The first 8 rows are patterns. Each new row is the sum of 2 different patterns, raised or lowered, with some noise. Before adding, each is slid sideways (what falls off one end comes back at the other), maybe read backwards, and multiplied by a number that may be negative. Names go in the order of the patterns.
In the rows, zero is written as 128.
Known rows, each followed by the names of its patterns:
[ 91 113 118 131 109 112 136 123 173 142  92 134 126 133 115 120 127 132
 117 128 104 121 122 124 116 113 111 133 127 132 122]  Q
[169 142 138 119 173 138 134 148 136 117 156 125  77 100 125 145 130 142
 128 120 123 138 128 101 164 104  97 124 131 126 130]  J
[145 116 142 125 151 138 106 124 117 138 151 152 125  93 161 107 135 139
 103 119  90 130 126 126 133 125 144 139 127  83 135]  C
[103 126 116 126 148 120 133 146  76 142 128 136 149 164 133 118 132 127
 123 130 126 109  93 151 131 137 157 135 133 160 106]  Z
[109 104 106 128  86 123 144 151 101 145 127 164 119 170 111 127 157 128
 118 131 106 107 123 117  76  97 144 171 162 111 114]  A
[164 107 133 129 125  87 132 124 122 125 109 128 108 106 114 148 132 118
 133 132 122 125 133 103 110 153 102 117 133 109 118]  E
[136 176 129 135 131  97 102 131 128 157 150 117 116  89 108 111 124 145
 105 108 132 114 126 122 129 157 116 137 152 127 124]  L
[ 76 115 124 164 138 130 151 113 120 151 117 129 127 140 132 112 144 126
 112 121 113 126 149 127 180 124 148 130 131 145 135]  X

New rows, each followed by the names of its patterns:
[118 129 130 116 128 142 133 145 144 151 114 122 131  96 121 152 105 146
 142 134 140 136 115 137 147 121 190 113 129 135  93]  C Z
[153 156 131 121  84 107 138 113 116 150 116 114 112 126 128 158 118 165
 123 173 108 157 135 112  92 115 110 119  99 117 120]  A X
[ 64 109  95 101 120  91  97 116  82 118 116 121  81 121 116  95  77 108
  74  77 111  78  87 127 116 108 111  60  99 104  92]  A E
[100 155 119 137 100 109  90 135 137  94 121 148 125 185 160 106 145 170
 160 110  93 104 148 136 149 131 144 127 162 127 111]  Q A
[109 124 102 104  93 134 152 144 129 104 106 136 115 103 109 116 118 115
 111 106  96  95 127 111 104  89  94 105 114 132 130]  Q L
[102 152 130 109 113 122  49 134 116 101 111 114 109 111  97 116 153 100
 137 140 120 120 140  86  93 112 111 114 130 147 110]  J Z
[156 163 155 140 171 179 162 175 157 157 130 146 161 164 135 163 158 132
 148 167 135 156 196 178 154 159 164 134 171 167 155]  J E
[ 40  80  89  77  78  72  56 101  71 104  65 100 107  83  61 105  65  62
  87  70  32  68  88  77  84  62  76  64  64  60  71]  J A
[105 137 162 124 145 168 135 138 145 153 154 154 151 138 119 130 155 142
 144 153 148 151 167 149 158 137 180 151 137 156 142]  J E
[135 109 147 132 135 140 137 148 137 131 135 138 144 150 139 150 115 140
 132 142 151 155 140 133 107  93 123 152 137 117 141]  L X
[167 172 165 179 181 195 161 204 163 180 164 170 154 191 172 169 155 169
 160 152 171 158 151 201 193 183 174 138 157 137 163]  A X
[124  97 128 118 130 133 133 164  73 136 123 125 142 142 119 113 154 116
 108 130 112 109  76 134 138 131 153 121 110 132 104]  C Z
[130 117 142 142 115 146 122 119 136 103 138 137 102 119 102 122  94 126
 119 133 146 172 122 135 100 100 127 127 154 150 130]  L X
[155 182 117 111  97 120 134 129  94 145 137 126 158 133 113 164 131 159
 115 154 123 163 144 139  96 133 115 105 140 120 114]  A E
[159 136 139 152 165 109 146 131  82 122 165 122 115 122 120 137 155 172
 139 101 157 125 116 125 129  99 148 114 115  85 132]  Q J
[110 113 142 121  82 119 122 147 152 103 110 122  99 110 138  51 132 139
 153 118 167 127 150 121 163 105 124 150 110  90 144]  Z A
[139 128  99 120 142 114  99 138 117 108 131 113 126 138  92 140 141 116
 104 160 102 106 131 106 121 161 112 103 137 124 119]  Z E
[151 170 146 166 136 114 134 158 122 141 113 141 108 123 140 112 118 137
 134 141 115 134 136 159 169 139 104 111 122 125 148]  A L
[146 139 127 170 129 111 134 164 150 125  83  99 154 102 151 147 151 140
 187 135 104 105 151 108 128  95 121  66 157 132 104]  Z A
[107 114  63  97 109  85 115 122  98  81 108  99 102  68 107  96  90  65
  79  87 106 112 103  74  59 105 103  60  98 102  79]  A E
[ 85 133 153 116 124 110  74  84  91 116 117 111 113 121 127  96 104 103
  88 106 116  68 115  80 111  96 118  85 101 113 138]  Q A
[135 130 124 137 133 158 154 130 106  81 109 139 132 131 136 132 136 143
 125 100 101 139 115 110  89 113 117 113  75 100 105]  Q A
[129 155 106 141 133 106 128 128  89 129 131 201 103  66 128 115 123 145
  76 135 121 163 144 125 139 121 128 151 130 118 132]  Q X
[124 115  94 133 136 135 137 133 125 140 147 164  96 144 159 111 133 120
  99 155 145 126 120 134 124 140 133 111 162 117 131]  Q Z
[121 119  95  95 111 117 113 132 133  88 126 131 118  97 137 120  97 125
 107  87 149 145 112  93 147 104  98 113 106  95 118]  J E
[148 108 107 141  98 129 129 121  90 125 119 131 114 114 115 103 107 117
 128 120 104 144 106  78 118 112 112 116 130 108 121]  Q E
[113  92 109 141 133  98  54 112 107  91  99 106  70 137  94 105  73  92
  99  90 105 132 109  79 125 100  97  99 117  96  82]  J X
[ 76 111  72  87  81  88  94  60  67  97 104  48  78  96  74  77 106  74
  77 107 115  52 100  88  69  77  72  62  78  70  80]  J E
[116 111 128 105 111 144 117 122 111 112  96  84 126  98 118 124  90 118
 158 119 117  92 104 109 103 122 109 105 133 124 114]  E X
[ 62  69  54  48  70  92  45  91  90  33  66  78  31  70 111  78 108  77
  77  64  80  84  77  77  74  66  31  85  98  67 118]  J Z
[ 78 134 132  98 131 135 101 133 133 180 122 135 141 129 135 119  95  99
 154 137 143 140 112 139 117 118 147 128 116 117 116]  C A
[162 177 143 180 105 147 162 124 179 129 119 115 115  99  88 121 150 181
 177 122 128 142 148 101 136  92 109 147 160  89 175]  Z A
[134 103 118 146 121 147 135 107 101  63 126  92 110 116 101 104 184 145
  98 105 117 111 109 139  92 111 123 112 119 133 111]  E X
[158 138 147 106 119 125 171 181 135 157 122  99 126 124 134 153 161 125
 107 112 114 105 122 134 110 131 134 168 128 143 135]  L X
[135 138 146 142 149 154 107 128 142 136 111 147  67 147 110 149 110 152
 129 166 132 148 164 145 157 162 113  76 114 164 164]  A E
[138 124 125 170 162 138 131 135 143 147 130 137 129 129 176 122 129 145
 122 165 136 114 125 127 161 141 156 129 126 146 136]  Q C
[161 153 189 182 169 119 174 179 168 172 165 176 169 143 164 148 169 177
 215 142  84 194 131 179 186 133 161 135 197 160 151]  Q C
[120 116 153 105 156 119 126  97 129 134 131  89 151 103 118 107 112 119
 152 122 123  96 105 118 118 119  97 121 128 115 143]  A X
[147 143 118 145 119 132 139 138 117 124 126 121 154 155 120 151 178 158
 145 140 126 124 163 133 143 145 132 154 150 147 169]  J E
[113 110 123 105 136 116  72 102 121 128  93 128 127 102 120 120 127  99
 130  93  85 116 131 126 115 129 143 111 114 157 109]  J C
[126  94  97 111 112  94 121 133 131 123 104 134 131 119 135  88 127 178
 112  97  86  97 133 110 114  82 108 120 125 123  85]  Q J
[171 138 150 164 151 154 172 180 134 170 159 115 166 157 127 181 181 132
 177 155 138 164 178 140 195 149 157 160 139 141 167]  Z E
[121 130 150  79 104 111  89 109 123 105 134 131 110 125 134 127 140 164
 126  60 108 112 142 125 116 118  69 131 138 116 146]  Z X
[196 189 173 155 182 185 176 133 166 161 205 196 164 176 145 167 175 162
 167 169 189 145 160 188 177 141 195 155 156 193 164]  E X
[ 27  68  18  95  41  74 107  16  72 106  91 109  88  78  66 135 129  57
  45  31 107  95  55 100 107  89 115  83  60  51 104]  C A
[122 209 129 133 130 154 141 147 150 158 139 131 124  82  82 122 144 111
 171 149 128 126 143 132 103 169 107  75 111 128 132]  J Z
[128 120 170 134 168 122 159 109 143 143 121  94 146 115 144 113 134 119
 168 184 153  77  82 123 151 122 117 150 118 130 174]  A X
[ 88  92  93  66  89 106  81  91  96  94 106 102 104  75 100  91  90 100
  96  53  82 104 123 101  91 110  52  95 106  80 101]  Z X
[128 122 115 143 155 123 152 132 125 155 144 166 118 147 166 136 144 120
 124 139 160 125 109 146 133 139 131 125 143 136 146]  Q C
[ 82  60 119 123 113 132 135 110 152 131 134 112 104 107  89 124 124  67
  96 119 118 111 106 131  97  92 136 110 103 161  91]  J X
[142 164 215 142 119 158 131 142 127 131 145 114 173 138 134 153 154 177
 146 140 115 132 153 151 194 135 150 161  90 158 131]  C Z
[124  97 134 128 127 163 128 131 113 130 129 138 134 166 148 128 138 159
 145 111 149 137 123 128 122 136 111 126 151 114 134]  E L
[134 140 103 131 138 127 122 143 153 130 163 111 145 152 172 150 134 137
 132 155 167 129 149 127 153 172 118 145 141 166 146]  Q C
[156 136 191 141 146 174 186 162 151 154 143 190 178 165 189 151 175 173
 151 163 179 181 141 154 163 161 180 140 149 133 148]  C L
[ 95 124  64 123 104 121 111 114 130 108  93 131 109  98 124 119 107 105
 124 122 102 113  83  91 112 120 160 128  93 111 112]  E X
[158 171 152 183 144 184 184 107 185 157 144 130 144 161 162 164 150 123
 153 140 162 134 140 178 162 149 148 155 126 147 150]  Q C
[123  80  88  96  82  82 132  95 130 101  83  67  96  83  90  89  58 104
  76  71  64 115 105  87 107 117 106  77 116  78  80]  J E
[126 120  85 132 145 122 121 147 155  85 157 129 120 138 113 129 116 134
 102 156 154 168 137  99 124 141 101 110 124  89 135]  J E
[117 108 141 144 146 132 112 149 118 149 130 101 113 108 121 130 128 133
 134 120 138 132 106 124 167 119 127 137 139 126 133]  C E
[104 140 107 113 131 121 110 145 100 114  95 107 125 122 115 171 155 103
 145 131 121 130 140 126  97 114 111 129 138 194 119]  J Z
[172 171 137 160 128 162 173 112 191 159 180 152 156 162 157 117 110 140
 157 165 159 151 166 117 164 162 171 159 150 149 119]  C X
[116 176 114 123 113 149 132 165 137 123 135 135 113 141 103 111 162 123
  85  96 146 160 159 123 121 148 122 135 124  97 147]  C A
[ 89 113 105 122  95 101 124  81 149 108  90 123  99 146  79 104 132 137
 113 109  88  93 116 130 101 113  91 132 118  85 108]  Q C
[148 184 158 165 162 119 105 162 165 143 156 173 154 148 193 145 150 156
 174 153 162 151 178 123 143 177 130 160 163 113 135]  J X
